The rows are grouped in 3 ways, from coarse to fine. Each group lies inside one group of the grouping before and may be the whole of it. The rows also spread widely along 12 directions, which tell nothing about the answers.
Some rows, each with its group in each grouping after it:
[-11  -1  -9   1   3  -5  22  -9   4   5  -2  -4   6  -2  -2 -10  -8  -2
  -7   0  -7 -11   2 -16  -9  25 -25  -7 -10  -9   9  -5]
j741 zupiv zanu
[ 18   5   9  -7  -1 -24  10  -6   5 -16  -6   5  -1  -2 -12   4   3   9
  -5 -16   9  -9  -7  -4  12  15  -9  10 -16   9  12  -8]
j776 Rukel nur
[-17  13  -8  -8  10   4 -11  -2  13  14  -5  -5  -9   7   6  13  21   3
  -8 -15 -16   6  -8   6 -22   1  22   6   1   8  -5   9]
j776 valen vatid
[  3 -17  -8   9   9  17  -4 -35   7 -13 -20 -11 -10   6   7  14 -11   7
 -11   8   4  -7   7   7  -2  10   2  -4 -20   6  -1   2]
j741 siv pib
[  3 -12  13  -7   6  -5   1 -10  11  -7   6 -16 -15  -2  -1   8  29  20
   0 -22  -2   1   0  -7   1  10  10  11 -17   5  -8  13]
j776 botu Vovad
[  2   5  -7   3   1  17  -1 -23   7 -11  -7  -8  16   4   7  -7 -19   2
  -8  18   7  12  10  17 -11   5   9 -13  -4   0 -15   7]
j776 botu Zamar
[-11 -11  -1  -4   5  -2   7  -9 -11  -3  -6   8  12 -21   4 -15   4  -6
 -10   0   6  -1  -2  -4   1   1   3  -7  -1  -2   3  -7]
j741 bopu Ful
[  0 -23  -6  15   1   1 -12  -3   5   4   9  -5 -18   5   1 -12  15  17
  14  -3   4  -6   4 -14  11   2  -2  -6  -9 -11   4   4]
j776 Rukel Deve
[-15  -9   7   2   1  17  24 -15 -21  -8 -10  10   1 -10  -7  -2  -9 -15
  -4  -2   8  23  11   6 -10 -19   9  -9  11  11   3   1]
j741 bopu Mir
[  2  10  10 -16  11 -13 -17  -7   8 -11  -1   3  20 -10  18 -19   2  10
   0  -7  -4  22   9  16   0   0  26   5  -8   9 -18   6]
j741 mitez vurir
[-16 -13   6  -5   0  28  20 -11 -14  -7 -12  -1   1 -17 -18  13   3 -19
 -13   1   2   3   6   4 -10  -8  -2  -5  21   9   6  -7]
j741 zupiv bot
[-23   8  -4  -3   5   0   0  12 -10  16   1  15  14  -9  11 -20   1 -14
  -1   4  -5  18  -1   5 -11 -17  17 -13  12  -4  -3   1]
j132 mipe duf
[-23   3   0  -6   0  11   5  11   2  22  -6  -6   3   2   4  -3   6   1
 -12  -1 -33  12   1  -1 -21   7   1  -3  -5  -8 -12   9]
j132 datop Sosus
[ -3  -4   9 -15  -1  -1   2  19 -15   4  -4   5  18 -30   0   6  17  -8
  -6  -6  -5  -1   0   2  -9  -8   7  15  11   1  -4 -14]
j132 lazov Sutu
[-15  -1   7  -4   5   9   9   2   7  -9   8   9  -3  -4 -11 -10  17  11
   2 -17 -12   3   8   0 -12   7  -7  10   7   8   5 -10]
j776 valen paf
[  5  -9  -7   1   2  -7 -27  19  -9  16  -2   0  15 -13  29  -5   9   3
   8   6  -3   1   7   1  -8  -9  18  10  -7 -13 -18  -5]
j132 Matum kose
[ -1  -3   9  -1   4 -22  28  -2 -13  -5   5   8  20 -12  16 -25 -19   4
   2  -7   1  20  15  -8  -6   9  -4  -2 -27  -9 -13   3]
j132 mipe Mufa
[ 19 -11   7   1   0 -14  11 -14  -9  -7   3 -11 -12  -3  -9   9   0   0
   7  -8  25  -7  -5 -13  17  -3  -2  -4 -10  -2  12   4]
j741 siv sar
[  8  -9  20  -7  -4 -11 -10  13  -1 -10   0   5   0   0  -2 -22   6  18
   1  -4  -5  13  -1   3  31  -6   6   0 -15   0  -5   6]
j132 datop Sosus
[-16  13 -15   9   4  14  12  -9   7   1  -8  13  -7   7 -18   7  -4 -10
  -5  -2  -1  -8  -3   6 -18   1 -11  -5  21  11  23 -14]
j776 Rukel nur
[ 17  -3  -5  14   0  -3 -13  15   0   5   2  -2   7   1  11   6  -5  16
  20   0  -6 -12  17  -4  -9   7 -14  24  -9 -13  -6 -17]
j132 mipe Mufa
[-12  12 -13  -9   9   1  -4   2   4  22  -7 -10   9  -4   9  11   7  -8
 -11   4 -14  -1 -11   1 -25   5  14  -2   3  -4  -7   5]
j132 datop Sosus
[  6   9   9  -8  -4 -15  22  -2  -4  -8 -19  13   1   3  -7   9  -6   3
 -12 -14  -2   5  -2   6  -1   8  -8   8 -15  12   7  -4]
j776 botu Zamar
[ 16 -11   3   1 -12   8  -6   5 -17   5 -10 -18  14 -10   5   5 -13  -4
  -5  22   5   7   3   4   6 -10  11  -9  -4 -14 -18   7]
j132 datop Sosus
[  2 -23  -5  18   5   4   4  -4 -13   8  -4  -5  -7  -3  16   7  -4   4
   9   3   4   0  13  -6  -7  -5   3   1 -18 -12  -6   2]
j132 mipe Mufa
[ -9  -6 -16   9  11 -16  -4  -1   0  12   5   8   8  -7  14 -18   4   2
  11  -4   3 -10   1 -15 -10   6  -4   1  -4 -12   7 -10]
j741 bopu Mir
[  6 -29  11   9  -2   0  14  -7 -24  -8 -20  10  -1 -12   9   4 -13   3
   0  -4   3  10  22   2  -1  -8  -5   6 -23  -1  -4  -7]
j741 siv sar
[ -7   6  -8   1  11  -7   9 -11  -6  -3   0  10   5  -6   3   0  -2  -5
   2  -8  11   6   2   4 -18  -6  12   0   4   9   6  -5]
j776 valen vatid
[  7  -6  -1   7   1  10 -16   1  -8 -12  -7   9  18 -10  12  -8 -12   2
   4  14   7   8  14  18   3 -13  12   4   3  -1 -11 -11]
j132 mipe Mufa
[-24  -7  -9   2  -2  14   6  -2  -4  11 -10  -1  10  -4   9 -13  -4  -4
 -19   8 -14  10   4   0 -16   4   4 -16  -9 -10 -11   4]
j776 valen vatid
[-17   7  -7  -2   7  17  -6   4   1   5  -4   6  18  -9   9  -4   0  -6
  -5   5 -13   7   5  13 -22  -3   9   2  14   0  -9  -9]
j132 mipe Mufa
[-19  -5 -11  11   5  14  -2  -2  17  17   3 -10 -23  22  -2   1  12   8
   0  -1 -18  -8  -3 -11  -5  10  -9  -7  -8  -4   6  10]
j132 Matum kose
[  6  25   9 -12  -3   9 -10   7  22  -4   5 -12   2  11 -14   8   9  10
  -2  -7 -15   0  -4   9   2   9  -3  14   9   7  -3   0]
j132 mipe Mufa

New rows, each followed by its group in each grouping:
[ -5   3 -10   2   6 -15  -7  -8   7  -4  -3  18   3   4  -1 -26  -5  -1
  -4   2  10  -8 -13  -2  22   1  -4 -18  -2  -1  20  -7]
j741 siv sar
[  8  13 -14   2  -6 -17  -6  15  -6  34   4 -14   2   2   5   9   6  -9
  11  -2   4 -10 -13 -19 -11  -4   1   2   9 -18   4   3]
j741 bopu Mir
[  8   0 -13  11   3   6   0 -20   1   1  -5 -11  -4   9   6   9 -11  -1
   3  11  17   2   2   4  -9  -2  11 -12  -4  -1  -4  10]
j776 botu Zamar
[-13  -8   2  -5   7   7   3  -7  -4  16  13 -16 -14  -6   1   6  23  -6
   9 -12   0   8   0 -10 -15 -11  18  -6   8  -4  -3  14]
j741 siv sar
[ -7  -8  15 -15  18   8  -5 -15  10 -26  10   0   0 -13  -8  -9  21  12
  -1 -12   1   8   3  11   5  -1  18   6   2  18  -2   0]
j132 datop Sosus
[ 15  -9  12 -10  -3 -17   4  -2 -26   1 -13  -1  19 -23  20   2  -8  -6
  -4  -2  10  18   9   4  -3 -11  21   3 -18  -6 -18   3]
j741 siv sar
[ 12  -2 -14   6   6  -7  -9 -20  15 -15  -3  -3   1   4  -1  -3  -4  10
  -6   7  18 -21 -12  -2  14  16  -3  -7 -13  -1  11  -4]
j776 valen paf
[  0  13  14 -13  -3  11  11  -5   7   2  -2 -24  -1   7  -5  15   2   3
 -12  -5 -13  17   0   5  -8   7   8   2  -8   4 -18  19]
j132 mipe Mufa
[ 16   4  -7  12   9 -23 -10   5   9  -5   3  12   4   7  12 -10  -8  20
  18  -7   4 -11   7  -4   8  12 -12  16 -18  -4   6 -14]
j132 mipe Mufa
[  2 -15  -6  14   2   2  -8   5  12  10  17 -11 -16  11   2  -4  19  25
  23 -10  -6 -14  11 -19  -6  12 -15  10  -8 -14   1  -2]
j776 botu Zamar
[-13  14   8 -10  -8  -4  -4  23  -4  24  -4   1   5   3   5  -8  13  -3
  -3 -11 -23  22  -2   0  -9  -9  11   5   7  -4 -11  10]
j741 bopu Mir
[-11 -15   2   2   1   4  16  -4 -18   8 -22   4   0  -4  12   2 -12  -3
 -15   5 -12  21   7   5 -10  -6  10  -9 -23  -1 -11  12]
j132 datop Sosus
[ -1 -22  19 -14  -3  -3  -6  -1  -4 -16  -4   4  -1 -17  -4 -13  23  11
 -13 -11   2  10  -4   2  24  -3  16  -3 -12   4  -5   4]
j776 Rukel Deve
[ -9  -7  -6  -2   7   9 -15  -2  14   2   4  -7  -7   1  -1   0  21   6
  -4  -1  -6 -15  -8  -5   3   7   3   0   0   0   3  -2]
j132 Matum kose
[ -3  -6 -16  12   1  -3 -19  11  -2   9  -9  19   4  -1   3 -12  -1  -4
   9   8   5 -14  -1  -2  10  -7  -7  -4  13  -7  17 -17]
j741 zupiv bot
[-18  -4  11 -15  -5  18  10   2  -7  11 -10 -11   2 -11  -2  11  14  -8
 -17  -8 -22  12   3   1 -20  -2   6   2   6   1 -12   4]
j741 siv pib
[ -6  -6   2   1   6  -7  -8   5 -11  14   9   3   1  -9  15 -10  12   0
  20 -11   1  15  12  -4 -14 -17  19   5   4  -6  -7   2]
j741 siv sar
[-13  10   5 -11  -1   9  15   2   1   5  19 -11   7  -8 -16 -10  11  -9
   5  -8  -5   3   1 -12 -15   1  -7  -4  26  -4   2  -2]
j741 siv pib
[  7   6  -2   7  -8  13  13  -7  -4  -9 -27   4   2   9  -9  22 -23   3
 -15   4  -5  -1   9  15 -11   7 -13   9  -9   9   3 -12]
j776 valen vatid
[ -2  24  -3  -2  -2 -19   2  10   7  15 -17  17  -6  20  -1   4  -7   2
  -4 -13 -17   0  -8   3   0   6 -12   6  -8   5  15  -4]
j741 siv sar
[ -2   3   1   3  -3   6 -12   5   2 -18  -3  23  12  -5 -12 -24  -2   2
   1   5   7   3   3  13  13  -9   1  -4  19   7  10 -19]
j776 Rukel nur
[  8   0  16 -12   1 -23  17  -2  -3   1   2  -9  -7   1   2   3   7   6
  -3 -17   2  10  -4 -11   7   6   5   4 -27   4  -4  17]
j132 Matum kose
[-13   0   0   2  -7   6  16  17 -13  10 -11  15   1  -7  -8   9   4  -4
  -5 -10 -15  -2   4  -2 -20  -2 -12  10   9   0   8 -16]
j776 valen paf
[ -4   8 -13  11   2  23 -19   5   8  11 -22   3  -1  12   9  23  -5   4
  -5   7 -21  -4   7  19 -20   1   1  15   3   3  -5 -10]
j132 mipe Mufa
[ -9   5   6  -8   9   0  28 -18   3  -5 -10  -5   0  -2  -1  11  -6   0
 -15  -9  -8   9   4   4 -18  17  -2   2 -18  12  -2   7]
j132 lazov Sutu
[-13 -31   8   2   3  11 -10  10   0   1   5  -2 -12 -12  -2  -8  32  13
   9 -13 -13  -7  12 -12   5  -1  -5  12   1  -5   1  -7]
j741 zupiv zanu
[ -3  12 -18   6  11 -10   8  -6  -5   0   2  13  24 -11   8 -10 -18 -12
   3   8  14  -7  -2   0 -14   2  -2  -6   8  -5   7 -16]
j132 mipe Mufa
[  9  11   0  -4   4   6  -9  -9  17 -18  -1   0  -3   4 -13  10  10  11
  -2  -7   6 -11  -6  10   2   6   2  11   9  14   9  -9]
j776 valen paf
[  7   8  -1   1   4 -18  17  -5  -1   2  -7   3   1   3   0   6 -11   0
   6 -12   2  -2   7  -8  -8  11 -14   9  -9   3  10  -5]
j741 zupiv bot
[ -4  -2   5   7   1 -15  20  11 -23  10  13  10   1  -7   4 -15  -5  -8
  18  -8  12  20   7 -11  -2 -21   6  -7   3  -8   2   5]
j132 mipe Mufa
[-16  -5   2   8   1   6  22   2 -15  -2   0  26   8  -8  -7 -19 -13  -7
  10  -5  -3   7  20  -1 -15  -7 -20   1  13   1  14 -21]
j741 siv sar
[  0  -6  -5   4   2 -27  11  -4  -1  12  -4   3  -6   6   5 -14  -1   8
  -1  -9   1  -7  -9 -22  11  16 -13  -8 -27 -11  11   5]
j741 bopu Ful
[ -2   3 -11  11   1  12  -9   6   9   6  13  -6   4   5  -5  -9   1   3
  11   8   0 -12   0  -5   0   3 -12  -3  13 -12   5  -9]
j132 mipe Mufa
[  8   0   4  12 -12  -5   4  23 -11  15   8   3  -4   3  -4  -2   1   4
  23  -9  -3   7  16 -10 -10 -10  -8  10   8 -11   0  -6]
j776 Rukel nur
[  1   5  14 -15 -10   1  28  -3  -3  -8   5 -13  10 -11 -26  -7  -5 -10
 -16   3   9   0 -13  -9  15   7 -10 -17   3  -1   6   5]
j132 lazov Sutu
[  8   0  15  -2 -19   2  -1  33 -14   8  -7   5   8  -4  -9  -1   0   2
  -1  -1 -13   4   2  -1  14 -11 -11   8   3 -10  -3 -10]
j132 mipe Mufa
[  6 -13  -7  18  10   6 -24   2  17  -7   9   4  -7   6   7 -15   5  26
  25   2   1 -10  17   1   6   4  -8  12  -6  -2   3 -11]
j132 lazov Sutu
[ -1  20 -13   0  -1  -1   0   8   0  11   7   1  22 -10   1  -4  -3 -10
   8   3   1  -3   4  -1 -29   2  -1   3  22  -8  -1 -14]
j776 Rukel nur
[ 24   5  12  -9  -8   3 -16   6   5  -9 -13 -10  -4  -1 -11  30  18  11
  -3 -10   2  -7  -4  12   6  -4  10  23   6  12  -4  -6]
j776 botu Vovad
[ 19  -6  11   8 -10  -4   4  11  -7   6   9 -14 -13   5  -5  12   7  12
  23 -14   2   7  18 -11  -8  -5  -3  16  -3  -6  -7   3]
j776 Rukel nur
[ -9  20   4  -5  -1  -2 -19  12  16  14  -2   3  -4  18   9  -8  15  11
   0  -9 -18  23  -3  11  -4  -7  23   2   2   5 -13  17]
j776 botu Vovad
[ 10  24   3  -8   4   3  12 -20  20 -20  10 -13   2   8 -26   5  -2   2
   1  -8  11 -11  -6   0  -1  17 -14   6  14  13  16  -7]
j741 bopu Mir
[ -7 -25   2   7  -4   9 -14   6   2   2   0  -1 -22  -1 -11  -5  28   9
  -1  -6   0  -8  -6  -9  21  -8   4  -8   0  -5   9   1]
j776 Rukel nur
[-15  -2  -5  -4  15   7   2 -13  -3   3  -6  -2  13 -13  23  -2   1  -4
   1  -2  -8  19  19   9 -32   0  20   5  -1   5 -17   3]
j741 zupiv zanu
[-25  -2  -2  -5   7   9   3  11  -8  18  -8   7  11 -15  15  -2  10  -6
  -8  -4 -21  14   8   6 -30  -4  12   5   2   0 -11  -2]
j132 lazov Sutu
[  2  -4  -6   0  -8   3   3   6 -13   0 -19  11  13 -16  -9   9  -2 -13
 -16   6   4 -13  -6   4  -2  -3  -6  -1   9  -2  10 -21]
j776 Rukel nur
[-11  19  -2 -18  -2   5 -17  10  16  12  -7  -6  12   0   3   1  23   2
 -17  -4 -21   1 -13  10 -12   8  13   3   6   1 -12   3]
j776 botu Zamar
[ 25   6   1   5 -14   4   4   1 -12   6 -13 -20  -5   6  -5  34 -11  -3
   0   3  11   4   2   3  -7  -9   7   6  -2  -2  -6   6]
j776 valen vatid
[ 10   4  -5   5  -2 -13 -13  20  -2   5  14  11   5  -4  -2 -12  13   7
  24  -6  12  -7   1  -6   1 -10  -2   9  18  -7   9 -14]
j776 botu Zamar
[ -2  -7  14   2  -5   5  20   4 -15 -15  -7  19   6 -11  -9  -5  -6   4
   0  -9   0  12  17   7  -6  -7  -8   9   2   9   3 -14]
j776 valen paf
[  5 -19  12   1   5  -4   3   6  -2  -4  16  -5 -19  -4 -16   0  24  15
  16 -17   3 -11  -1 -16  14  -1  -7   9  -1  -1  12  -3]
j132 datop Sosus
[-18 -21 -11  16   0  24  -4  -7  -2   2  -3   1  -7   2   0 -10   1   3
  -4  10  -3   0   7  -1  -4  -4   0 -14  -1  -8   1  -1]
j776 valen vatid
[ 23   8   6   1  -9 -23  -4  10   7  -4  -7   5 -10  13 -11   7   5  15
   3 -13   6 -11 -11  -5  23   5 -10  11 -11   3  14  -4]
j776 botu Vovad
[  7  -2   0  14  -6  -1 -24  14  -5   9  -7  13 -10  12  10  -5   0  10
  18   0   1  20  10  11   6 -23  17   2   3   1  -4   3]
j776 Rukel Deve
[-12  12   2 -14   1   0  11   7  -9  11  -5  -4  23 -16   8   1   1 -13
 -14  -1 -12  12  -3   4 -20   1  10  -1   1  -6 -16   1]
j132 mipe Mufa
[  7  -1 -12   2   4 -15  22 -14 -11   9  -3 -10   9 -12   1  10  -8 -10
  -2  -1  15 -18  -6 -19 -13  15 -11  -2  -6 -11   9  -8]
j741 bopu Ful
[ -1  -1   8   0   6 -17  39  -7 -15  -3   3   9   3  -9  -3   1  -8  -2
  11 -23   5   7  15 -13 -22   5 -15  15  -7   5   9  -9]
j741 bopu Mir
[-13 -12  -7   4  -4   8   9   1  -3  14  -5  -5  -1  -1   1  -3   5   0
  -8   2  -8  -2   0  -8 -11   5  -6 -11  -5 -11  -4   4]
j776 botu Zamar
[  5 -20  17  -3  -8   1   0   7 -11   1   6 -12   0  -9   6  -8  15  12
   7  -8  -1  17  14  -5   2  -7  10   2 -13  -9 -21  12]
j776 botu Zamar
[ 12  11  -7  -1   1   6 -17  -2  18  -5  -9 -10   4   7  -5  15   1   8
  -9   5  -3 -20 -12   7   8  14  -6   8  -2   1   3 -10]
j132 mipe Mufa
[-16  -1  10  -6   2  11  -6   8   8   3   7  -1  -3   3  -3 -16  15   8
  -3  -5 -15  12   1   1   7  -2   5  -5   0  -1  -6   7]
j132 mipe duf
[ -6  -7 -10  18   5  -8 -18   6  13  13   1   6 -22  23  11 -11  10  24
  14 -10 -11   1   5  -8   3   3  -1   2 -20  -6   4   6]
j776 valen vatid
[  7 -28 -11  16   5  -5   8 -10 -13  -3 -22  13 -12  -6   8  21   0   6
   0  -6  10 -19   6  -2  -7   3  -9  10 -20   2  12 -16]
j776 botu Zamar
[-16   8 -10  -2  10 -11  13 -10  12  14  -4  -3  -8  15   3  -7  -2   2
 -13  -3 -13   3 -15  -8  -4  17   0 -18 -21  -2   5  17]
j132 datop Sosus
[ 12   4  18  -5 -16   7   2   4  -6   2 -12 -17  -5  10  -6   8  -7   1
  -2   2  -5  24   9   6  10 -10   7  -2  -3   2 -13  19]
j741 zupiv zanu
[-10  -1   0  -6   2   9  34 -14   0 -11  -7  -2  10 -12 -20   0 -10  -9
 -22   4   2 -11  -5  -4  -4  19 -22 -11  -2   4  14  -9]
j132 lazov Sutu
[ -3   1  -3   2  -2 -16  25  -7 -12   5 -16  11   4  -2  -2  -4 -15  -9
 -12  -2   5  -1  -6  -8   3   5 -12 -10 -12  -2  14  -4]
j741 bopu Ful
[  2 -18  -3  15   3  -5   7 -12 -22  -8 -24  22  -5  -4   5   1 -16  -5
   0   1  17   6   6   6   8 -18   4  -3  -8   8  13  -8]
j741 bopu Mir
[  1 -26  -1   0   4  13 -18  -6  -7 -10 -12   3   1 -18   5   5  18   4
  -7   4  11  -7  -1  10   7 -11  17   2   1   1  -3  -9]
j776 botu Zamar
[ -7  -9   4  -3   2  24 -19  -1  15   1 -11 -13 -12   5  -3  17  25  15
  -8 -10 -23  -7   3   6  -5   7   1  19  -1   6  -5  -3]
j741 bopu Mir
[  8   0 -12   0  -3   6 -13 -10   2  10  -3 -24   8  -3   3   5  -5  -7
  -5  18   9 -11  -9  -3   3   2   8 -16   2 -14  -5   7]
j741 mitez vurir
[ 15  -1  -4  14 -11   5  -5   5  -4   3 -15  -3   0  11   6  10 -18  12
   3   7  -3   3  15   6  -6   1  -6   9 -14  -6  -8  -3]
j776 valen vatid
[ -3   2   0  -6  -4  16 -28   7   4   3   2 -11  18  -8   7 -18   7  -4
   3  14  -1  13   5   9   5 -11  21  -9  17  -8 -18   5]
j741 zupiv bot
[-23   3  19 -11   0  21   8   9  11   2   4  -6 -13   6 -16   4  26   9
  -9 -20 -30  12   1   3  -5   3  -1   8   5   9  -4   7]
j132 mipe Mufa
[-10   4  11  -6   0  -2  22   9  -4   5   9   2  -2  -7 -15  -1  15   2
   9 -24 -11  -1   7 -15 -15   7 -19  16  11   2  10 -11]
j741 bopu Ful
[  0   1   1  -4  -2   0  -5   6  13  23  27 -34 -12   7  -4   0  25   9
  18 -12  -8  -8  -2 -26  -7   9  -4   1   3 -19  -4  13]
j741 siv sar
[ -4 -31   4   6   5   8  -5 -17  -7 -18 -17  13  -4 -11   4 -11  -1   6
  -8   2   6  -2   7   5  18  -4   1  -6 -16   3   6  -9]
j741 siv sar
[  0 -20   0   3   2  11 -13   9   1   6   2 -11  -5 -10   3   7  20  10
   5  -1  -6 -12   5  -5   0   1   0  10  -3  -7  -4  -5]
j132 lazov Sutu
[  0  -3   0   3  -7  16  12  -6   1  -7 -12  -7   3   3 -14   6 -12  -1
 -19  10  -3 -10  -5   1  10  11 -18  -8  -7  -4   4  -4]
j132 mipe Mufa
[-13  -4  -3  -5   4  19  -2 -10   1 -18 -14  13  12 -15  -7  -2   4  -3
 -20   5   0  -3  -3  17  -4  -1   6  -3  11  12   3 -15]
j776 valen paf
